There are 7 hidden switches. A switch that is on adds its own fixed numbers to the row, and there is some noise. The rows also spread widely along 10 directions, which tell nothing about the answers.
Known rows, each followed by its switches (1 for on, 0 for off):
[  9 -22 -42 -16  -4  -2   4  12 -36 -13 -14  -7 -12 -22  -5  32  -5   2
   5 -38  17   3  -4   9  15  27  11]  0 0 1 0 1 0 0
[-15   0   6 -19  -1  -3  -1  26   7  25  -6  12   3   1 -18  -6 -14  28
 -37 -28   7  -9   1 -40  -8 -19   8]  0 1 1 1 0 1 0
[-28  17   7  10   7  16   8 -17  13  -1 -18 -50  11  -2 -17  48 -20  22
 -17 -11 -16   0 -13 -22 -41 -15  16]  1 1 1 1 0 1 1
[ -8  12  -1 -13   9   1  22  -1   2  -8  -3 -30  14 -17  -5  25 -18  14
  22 -24  18   3  12  18 -18 -25  15]  0 0 1 1 0 1 0
[ -3  -5 -14 -22 -14   1  -2  12 -19   3 -16 -29 -18 -45 -19  11  -5   1
  15 -28  15   2  16  10  12  -5  23]  0 1 1 0 0 0 0
[-20  12  -6 -10 -13 -27  12 -11   3 -11   1   3   8  18  -5  25   0  44
 -39 -16  -6 -24 -22   2 -12  10   3]  1 1 0 0 0 1 1
[-33 -30 -17 -14  15   6 -16   1 -21   1 -25 -26   2 -14 -29  33   1  18
 -27 -16  -7 -23  -2 -13   4 -40  41]  0 1 1 0 1 0 1
[-15 -26 -15   4  27   0   5 -14  -2 -12 -20 -15   3  -8 -24  33 -11  10
 -33 -30  -8 -13 -15  -8   6 -25  10]  0 0 0 0 1 1 1
[  0 -16 -29  -1 -17   2   9  -2 -25 -11  -8  -8  -2  17   3  34  -3  15
 -13 -18   4  -2 -24  -6   4  28   3]  1 0 0 0 1 1 1
[-33   9 -19   0   6   0  43  -7   6  -1 -39 -17  33 -38 -19  10 -15 -23
   2  -5  -1  22   0 -13   9  -5  13]  1 1 1 1 1 1 0
[  7   6 -12  10  -2  14  18  26 -17  14   3  16  26  20 -17  15 -10  -6
 -26   8  10  17  -8 -11  18  18 -16]  0 1 1 0 0 0 0
[ 12   6   4  38 -11  32 -11 -25 -22   3  17 -36   5  16  -9  18   7  30
 -12   3  13  -1 -35   1 -23 -10 -13]  0 1 1 0 1 1 1
[  3  18   2  10   9  -1  18   3  11  -1   6   3  20  13  -8  34 -24   9
 -13 -12   3  10  -7 -11 -13  32 -17]  0 0 0 0 1 1 0
[ 21 -12 -24 -12 -22  14   2  36 -27  14  -4  -8 -19 -23 -10   4   2  -9
   2 -32  51  18  16   0  17 -13 -10]  0 1 0 1 0 0 1
[  7  24   8  43 -17  19  29  -6   2  11   0 -16  35  18 -10  11  -6  -4
 -22   8  -3  26 -20 -25  -1  18 -26]  1 0 1 1 1 1 1
[-13  -3   3   2 -19   2  10 -11  -4  10  -2 -11   9  -8  -6 -49   3  11
   3  -2   8  -1 -10 -12  15 -44  12]  1 0 1 0 0 1 0
[ -4   6 -10  14   8   0  19 -23  -6  -7  -3  -8  26 -12 -21   1  -3   2
 -18   0   6   0 -17  32  17 -38  -8]  1 1 1 0 0 0 0
[-21   7 -17   2 -22 -12  19  -5 -17  -9   1  -6  22  22  11   4  11  33
 -15  -2  -2  -3 -24  -2  -3  14  10]  1 0 1 1 1 0 1
[-17   7  -9 -14  15 -11  17   1   5  -4  -2  -1  11  14  -3  46 -17  16
 -16 -18  10  -6  -1 -14 -17   8   5]  0 0 0 0 1 1 1
[  4   8  -1  -4 -14   0   4  25 -10   8   3  -8   1  17  -1  31  -9  27
 -16 -22   9  -2   3 -23 -14  26   5]  0 0 1 1 1 0 1
[-29   8  -6  -8  -9 -30  13 -16  10 -15 -20  -9   5  -4  -7  15  -6  22
 -24 -24 -27 -10 -14 -21  -4  27  11]  1 0 0 0 1 0 1
[-12   7 -20   3 -14  -1  12  -1 -17  -6  -6 -20  12 -11  -7   5   4   5
   1   3  -3  13 -14   5  11  14  13]  0 1 1 0 0 0 0
[  7  -5  13   1 -20   0   1   6 -12  14   6 -12  -1 -11 -19  -6   5  21
  -9 -18  16 -16   6  -2  14 -25   8]  0 0 1 0 1 1 1

New rows, each followed by its switches (1 for on, 0 for off):
[-29  -9   2  -3  16  14   5   1   3   7 -24 -29  19   6 -23  39 -17  19
 -23 -15 -13 -15  -2 -29 -15 -37  30]  1 0 1 1 1 1 1
[-17  29  12  14   2   4  24 -17  16   6   9 -17  28  10  -2  -7 -12  12
   3   8  -1  13  -9 -16 -20  -6   1]  0 0 1 0 0 1 0
[ -8   5  -4 -12 -24  -6  10  29 -11  20 -15 -13   0 -18 -22  14  -3  15
 -10 -26  11  -4  10 -24  10  13  13]  0 1 1 1 1 1 1
[  7 -20 -20 -15  -6  -6   6  31 -18   6  -2  17  -7  -2  -9 -12  -6   0
 -12 -20  18   4   5  -8  31  -3   5]  0 0 0 0 0 0 0
[-10   8   5 -14  -7 -29  14   8  13   7  -4  27  14 -10 -21 -16  -9  16
 -37 -20   2 -13   6   1  22 -16  -9]  1 1 0 0 0 0 0
[  9 -10 -12  10 -28   5  20  10 -21  12   0  11  18   4  -1 -24  10   5
 -15 -13  33   6 -14  -6  31 -19 -15]  1 0 1 1 1 1 1
[ -6   6  20   9   1  29   0   0   0  23  -3 -41  11   2 -10  13 -11  18
   0 -11  15  -2   7 -20 -23 -54  17]  1 0 1 1 1 1 1
[-22  -2 -27   0   2 -15  31 -34   8 -21 -25 -13  10 -27  -1   1  -5  -4
  -6 -24   9   7 -16  -7   1  -8   0]  1 0 0 0 1 1 1
[ 11  37  23  16  -5   5   6  -5  11   7  27 -17  18  10 -15  23  -7  21
 -15   3  22  -1   4  24 -16 -13 -21]  0 1 0 0 0 0 1
[-15 -13 -13  14   9  13  -6 -29   1  -8 -14 -28 -11 -13  -3  -8  -8  12
   0 -19  -7  15 -25 -36 -21  -9   7]  0 0 0 0 1 1 0
[ 14 -10  -1  20  -2  33   3  -1 -17  13   0 -24  -1  -5 -15 -15  -4  -8
   3  -4  14  20 -10 -15  10 -27   0]  0 0 1 0 0 1 0
[-10  21  23  -2 -18   3  -3  14   6  11 -10 -45  -8 -31 -26  18  -6  19
  -1 -23  -4  -4  18 -10 -19 -10  21]  0 1 1 1 0 0 1
[-22 -12 -57 -26  -5  -2  32  11 -31 -12  -7  -4  10  -2  28  -5   2  -2
  26  -9  39  24  -4   2   5  -3  18]  0 0 1 1 0 0 0
[  3   1 -23   6  -6  11   0  -3 -18  -9 -10 -24  -8 -12  -5  26 -12   5
  -6 -19   1  18 -21 -12 -12  33  -3]  0 1 1 0 0 0 0
[  3  -8   9  -3 -18  11 -18   7 -10  17  -8 -29 -25 -19 -15 -16   1  17
  -4 -31   6  -3   5 -29  -4 -21  14]  0 0 1 0 0 0 1
[-18  -6  -6 -31   6 -14  18  10  -5  -2 -12 -12  13  -3 -18  43 -15  17
 -13 -23   7 -32  12  18  14 -29  31]  1 0 1 0 0 1 1
[-14 -13   2  -8  14  19   1  -2   0   2 -15 -35  -2   1 -19  42 -23   5
 -10 -19   1  -9   3 -13 -13 -40  24]  1 0 0 0 0 1 1
[ 12 -34 -17  15 -11  37 -11   4 -33  11 -25 -35 -18 -19 -24   4  -1 -13
  -8 -21   8   9  -8 -25  20 -24   9]  1 0 1 0 1 0 1
[-30  -5  -1  -3  -6  11  11  -3   6  15 -31 -26   3 -29 -14 -20 -15  -2
   1 -22  -6  10   2 -49  -3 -28  24]  1 0 1 1 1 1 0
[-17  -3 -35 -17 -11   0  17   6 -19  -2  -4  -8   3  -7  17  -4  -2  -5
  29  -6  26  25   5  -7   6   7  17]  0 0 0 0 1 0 0
[  5  11  14  13 -29  10  16   2   1  27   8   9  12   4  -3 -58  -4  -1
 -11  -3  21  17  -7 -36  12 -22 -19]  1 0 1 0 0 1 0
[ -6   8   4  -7 -28  -6   6 -13   4   5  -4 -21 -17 -16   0 -19  -3  15
   2 -26  14  -1  -2 -25 -12 -12   4]  1 0 0 0 0 1 1
[ -2  10 -16   9 -26  19  29  30 -22  18   8  -2  30  27  -3  19   2  -1
 -15  14  18  25  -6 -14  14  21  -4]  0 1 1 1 0 1 1
[ -1  10  16  22  27  12   6 -14  17   3  -3 -10  17   5 -23  11 -23   2
 -32 -16  -9   7 -10 -23 -21 -20 -16]  0 0 1 0 0 0 0
[  9   9 -14  21  -9   9   8 -12  -9  -3  -7 -17  -7 -10  -7   5 -11   6
 -11 -21  -3  25 -30 -24 -14  37 -19]  0 1 1 0 0 1 0
[ 21 -10  -5   8   7  13  15  24 -14  -2 -15 -15  15  11 -29  66 -20   4
 -33 -29   0  -4  -6   5  10   3  -6]  1 0 1 1 0 1 1
[-33  31   7 -12 -23 -21  27  -6  20   4 -22 -34   8 -44 -11   5 -10   5
  14 -19   6   4  19 -13 -12  -6  18]  1 1 0 1 1 1 1
[-19 -16 -31   9 -12  -2  21  -9  -6 -13 -12  -5  11  25  10  -5   4  17
 -27 -10  -8  17 -40 -28  -1   8  -2]  1 0 0 1 0 1 1
[-16  -6 -33   9 -16  11  14  -8 -22  -5 -19 -21   7   0  -5  12   0  -1
 -20  -2  -3  14 -30 -18   7  10   5]  1 1 1 0 0 0 1
[ 10  18  23   6 -14   1   2  15   3  21  17  -9  12   5 -22   3  -2  31
 -24 -14  23 -14   3   7  -6 -34  -8]  0 1 1 1 0 1 1
[ -9   2  13 -20   5  10  -9   5   8  14  -2 -25 -12  15  -8  41 -25  27
 -11 -31  10 -18  10 -29 -35 -26  20]  1 0 0 0 0 1 1
[-18   3  -8   1 -14 -13  25   4 -12   0 -26  -4  29 -19 -33  15  -7  -2
 -15  -3 -19  -4  -8   2  39  15  16]  1 1 1 0 1 1 0
[-13  -5 -19 -10 -24  10 -11  13 -25   4 -12 -40 -23 -16   1  10   1  22
  15 -20  -1  11  -6 -19 -18  13  35]  0 1 1 1 0 0 0
[-32  19 -14 -17   3   3  23   2   2  11 -22  -9  16  -6  -9  38 -29  -2
  -6 -13   0   9   0 -41 -20  21  14]  1 1 1 0 1 1 0
[  5  -6 -22  -5 -19   4   2  15 -36   5  -4 -12  -2 -21 -13   8   6   3
  10 -11  16   0   2  16  26   5  16]  0 1 1 0 1 0 0
[  5  22  23  36   2  19   0 -24   6   3  10 -29  25  10 -25  33  -4  15
 -25   8  -3  -7 -13  20 -11 -37 -15]  1 1 0 0 1 0 1
[  2   2 -13  17  -8  13  10 -10  -7   4 -12  -9   3 -18 -13  -5 -10  -4
  -9 -12  10  16 -14 -13   7  -2 -13]  1 1 0 0 1 1 0
[-40   6 -29   6  -1   6  25 -12  -3  -2 -33 -24  22  -7  -5  19  -7  -1
 -19   1 -16  20 -20 -44 -14  11  11]  1 1 1 1 1 0 1
[  4   1  -1   1   3   5  -8   2 -11  -5   2 -15   3  19  -2  43 -12  45
 -15 -32  -1 -14 -15   3 -29   2   4]  1 0 1 1 1 0 0
[ -7  12  -3   3   1   7  24 -14  16   0 -24 -35   7 -39 -10  -5 -18 -16
   3 -32  20  21  10 -15 -14 -29  -6]  1 0 1 1 0 0 1
[-21 -35 -29 -15  -7   5 -10 -11 -19  -5 -33 -31 -24 -39 -17  -8  -4   6
   3 -28   0  -1 -12 -12  13 -38  34]  1 1 0 0 0 1 0
[-11   0  10  -5  -3   4  12   4 -12  15   3 -14  25   8 -18  14  -1  15
 -11  -1  17 -25   7  16  17 -51  16]  1 0 1 0 1 1 1
[-16  -7  -7  12   0 -12   0 -16  -6 -15   7  -1  15  24  -1  -8   6  39
 -28  -3 -21 -10 -35   5  -2  -2   8]  0 0 1 0 0 0 0
[ -6 -21 -13  11   1  22  11 -14  -8  -1 -20 -34   0 -16 -20   0  -7 -18
  -9 -12   6  15 -12 -16  15 -41   7]  1 0 0 0 0 1 1
[ -1  -6   8  21  -9  13   5   6  -3   8 -10 -16  10   6 -37  22  -5   4
 -40   0 -19  -1 -17 -16  18  -4   0]  1 1 0 0 0 1 1
[ -8  -4  12   1 -22   2  -4   1   4  13 -10 -20 -16  -5 -13 -18  -4  15
 -15 -20  -2  -3  -6 -36   3 -18   8]  1 0 0 0 0 1 1
[  5   7  -4  -7 -34   0   9   0 -20  12  21  -3   5  17  14 -25  13  24
   2   0  35  -6  -8  10   7 -19  -3]  1 0 1 0 0 0 1
[ 18 -19 -29  13  13  37  11  -6 -20  -7 -15 -22   0  -6 -12  35 -22 -18
  -4 -21  20  23 -22  -4  -2  -6 -14]  1 0 1 0 0 1 0
[ 18   8   1  30 -10  39  11  18 -11  20   0 -13  19  19 -19  26 -17  -1
 -24   0   4  28 -18 -24  -6   9 -18]  1 1 1 1 0 1 0
[ -7 -16 -17   5  -3  -1  -8 -33  -6 -19 -29 -39 -29 -29  -8   4  -6  19
 -14 -47  -8  -5 -28 -15 -21  -7   4]  1 0 1 0 0 0 1
[ 15  -2  12   1 -28   5 -11  23   0  23  -7   1 -19 -11 -16 -22  -9  20
 -25 -36   9   7  -6 -32   3  -8 -13]  1 1 0 1 0 1 0
[-10   5   7  10  10  24   9  -5   1  -1   3 -44  15  -4 -15  20  -9  -6
  12   6   6  11  11  10  -3 -44  16]  0 0 0 0 0 0 1
[  4   4   0  33   4  20  10 -27  -4 -11  -5 -32  18  -8 -25  20  -8  -1
  -8   4  -8  14 -26  26   7 -25  -8]  1 1 0 0 0 1 0
[  9  -5 -12  28   1  11  18 -30  -9 -16   1 -14  20  11  -7   6  -5   8
 -24 -10  10   5 -38  12   2 -20 -22]  1 0 1 0 0 1 1
[ -5 -24 -28  14  25  35  -6 -19 -22   1 -12 -20   0  -5 -15  19  -8   7
 -16 -15  15   3 -25  -9 -11 -41   0]  0 1 1 0 1 1 0
[ -1 -18  -8   6  -4  38 -17   0 -22  20  -9 -36 -12 -17 -18   5  -1  -7
  -1 -12  31   3   6 -11   4 -61   9]  1 1 0 0 1 0 1
[ 22  13  -1  24 -22  23  13  -6  -7  10  16 -13   3   4  11 -14  -4  10
  15 -13  38  25 -12  -3 -13 -12 -27]  1 0 0 1 1 1 0
[  5  15 -13  10 -35  17   9   9 -22   9  10 -25   1   4   9  -4   2  18
  19  -1  20  27 -14 -13 -14  24   3]  0 1 1 1 0 1 0
[ 11  29  27   3 -46  -2   8  15  -2  21   9 -34  -4 -28 -15 -18   7  18
  12 -15  19   4  14   1   0  -3  -1]  0 1 1 1 0 1 1
[-24  -3  -3  -2 -15  -1  -3   6   3  15  -1   3   5   2  -1 -49   8  23
 -17  -5   8  10  -8 -28  -1 -31   9]  0 1 0 1 0 0 0
[ 22  -9  -6  22 -10  29 -15  -2 -30   9   1 -27 -16 -17 -20  11   2   7
 -11 -18  22   6 -15  -2   1 -10 -12]  0 1 1 0 1 0 1
[ -4 -18 -22  -2  11  16  11 -18  -7   5 -13  -7   2 -13  -1 -21  -7  -8
 -18 -27  38   4  -7 -10   5 -63 -10]  1 0 1 0 0 0 1
[ 30  26  13  18 -30   9  20  31 -12  18  16   6  17  30 -15  26 -11   5
 -28  -5  10   8  -3  -9  13  42 -27]  1 0 1 0 0 0 1
[-11  10 -17 -22 -28 -21   9   7  -5   3  -6   0 -13 -10   5   1  -4  16
 -12 -27  16  -4  -2 -18  -4  17  -1]  1 1 0 0 0 0 1
[ 23  11   3   0 -42  -6   8  13 -17   9  30  12   1  25  11 -19   6  30
   2  -7  25  -1 -10  13  12  11 -11]  1 0 0 0 0 1 0
[-15   4 -10   1 -15  12   5   6 -18   3  -7 -37  10   3 -10  33   2  20
  -7  -2   0   0  -9   4 -10 -10  18]  1 1 1 1 0 0 1
[ -3  -8 -17  -2  -3  27  12  10  -7   3 -22 -34  -4 -26  -9  -1 -16 -24
  23 -20  18  35  13 -20   0 -25  11]  1 0 0 1 0 0 0
[-36 -10 -34 -17 -14  -5   9  -3 -16  -3 -12 -12   8  13   9  -5   8  30
 -20  -6   8  -5 -23 -15  -9 -20  24]  1 1 1 1 0 0 1
[ 12  11 -11   4 -15   3  23   6  -7  -3   1 -10   3  -2  -1  17 -13  -4
  11 -14  12  17  -6   0   6  25  -9]  1 0 0 0 0 1 0
[ 16   6  -3  14 -32  14   1   9 -22  11  23 -23   1   5   9 -21  17  17
  22  -2  36  11   1  15   4 -25   0]  0 0 0 1 1 0 1
[ -9  12  -2   1  12  -6  10 -20   9  -7 -10  -8  10  -4  -5  21 -19  20
 -17 -26   3  -5 -11  -9 -26  -5  -6]  1 0 1 0 1 0 0
[-23 -18 -12   1  10   9  -4 -15   3  -1 -11 -24  -1   5  -1   4  -3  29
 -11 -22   8  -3 -15 -26 -24 -39  14]  0 0 0 1 1 1 1
[-31 -28 -28   7  11   3  14  -7 -18   3 -19   5  29  -1 -25  -6   3   0
 -30   6  -7   2 -23 -13  31 -29  17]  0 1 1 0 1 1 0
[-29 -27 -23 -37  -1  -2   5  22 -20  18 -12   4   0   5  -2   5  -4  15
 -10 -22  23 -16  10 -36   9 -21  34]  0 0 1 0 1 1 1
[-14  -6   2   0 -11  10  -4   3 -14  16  13  -2  14  39  -2   7   4  41
 -25   1   5 -19 -14 -25  -9 -16  12]  0 0 1 0 1 1 1
[  0 -24 -24  -3  23   8   5  -6 -20  -6 -11   4  11  20 -12  44 -17  21
 -36 -28  -1 -15 -26  -8  -4  -6   2]  1 0 1 0 1 1 0
[-33  17 -13 -21  -8 -26  34   1  12  -6 -17 -10  18 -23  -3   3 -10   4
   6 -13   4   7   4   4   0   0  17]  1 1 0 1 0 1 0
[ -2 -13  -7  17 -34   4   1   1 -19  19 -10  -4  -2  -9 -24 -28  12   5
 -27  -2  -8   2 -22 -27  38  -4   2]  1 1 0 0 1 1 1
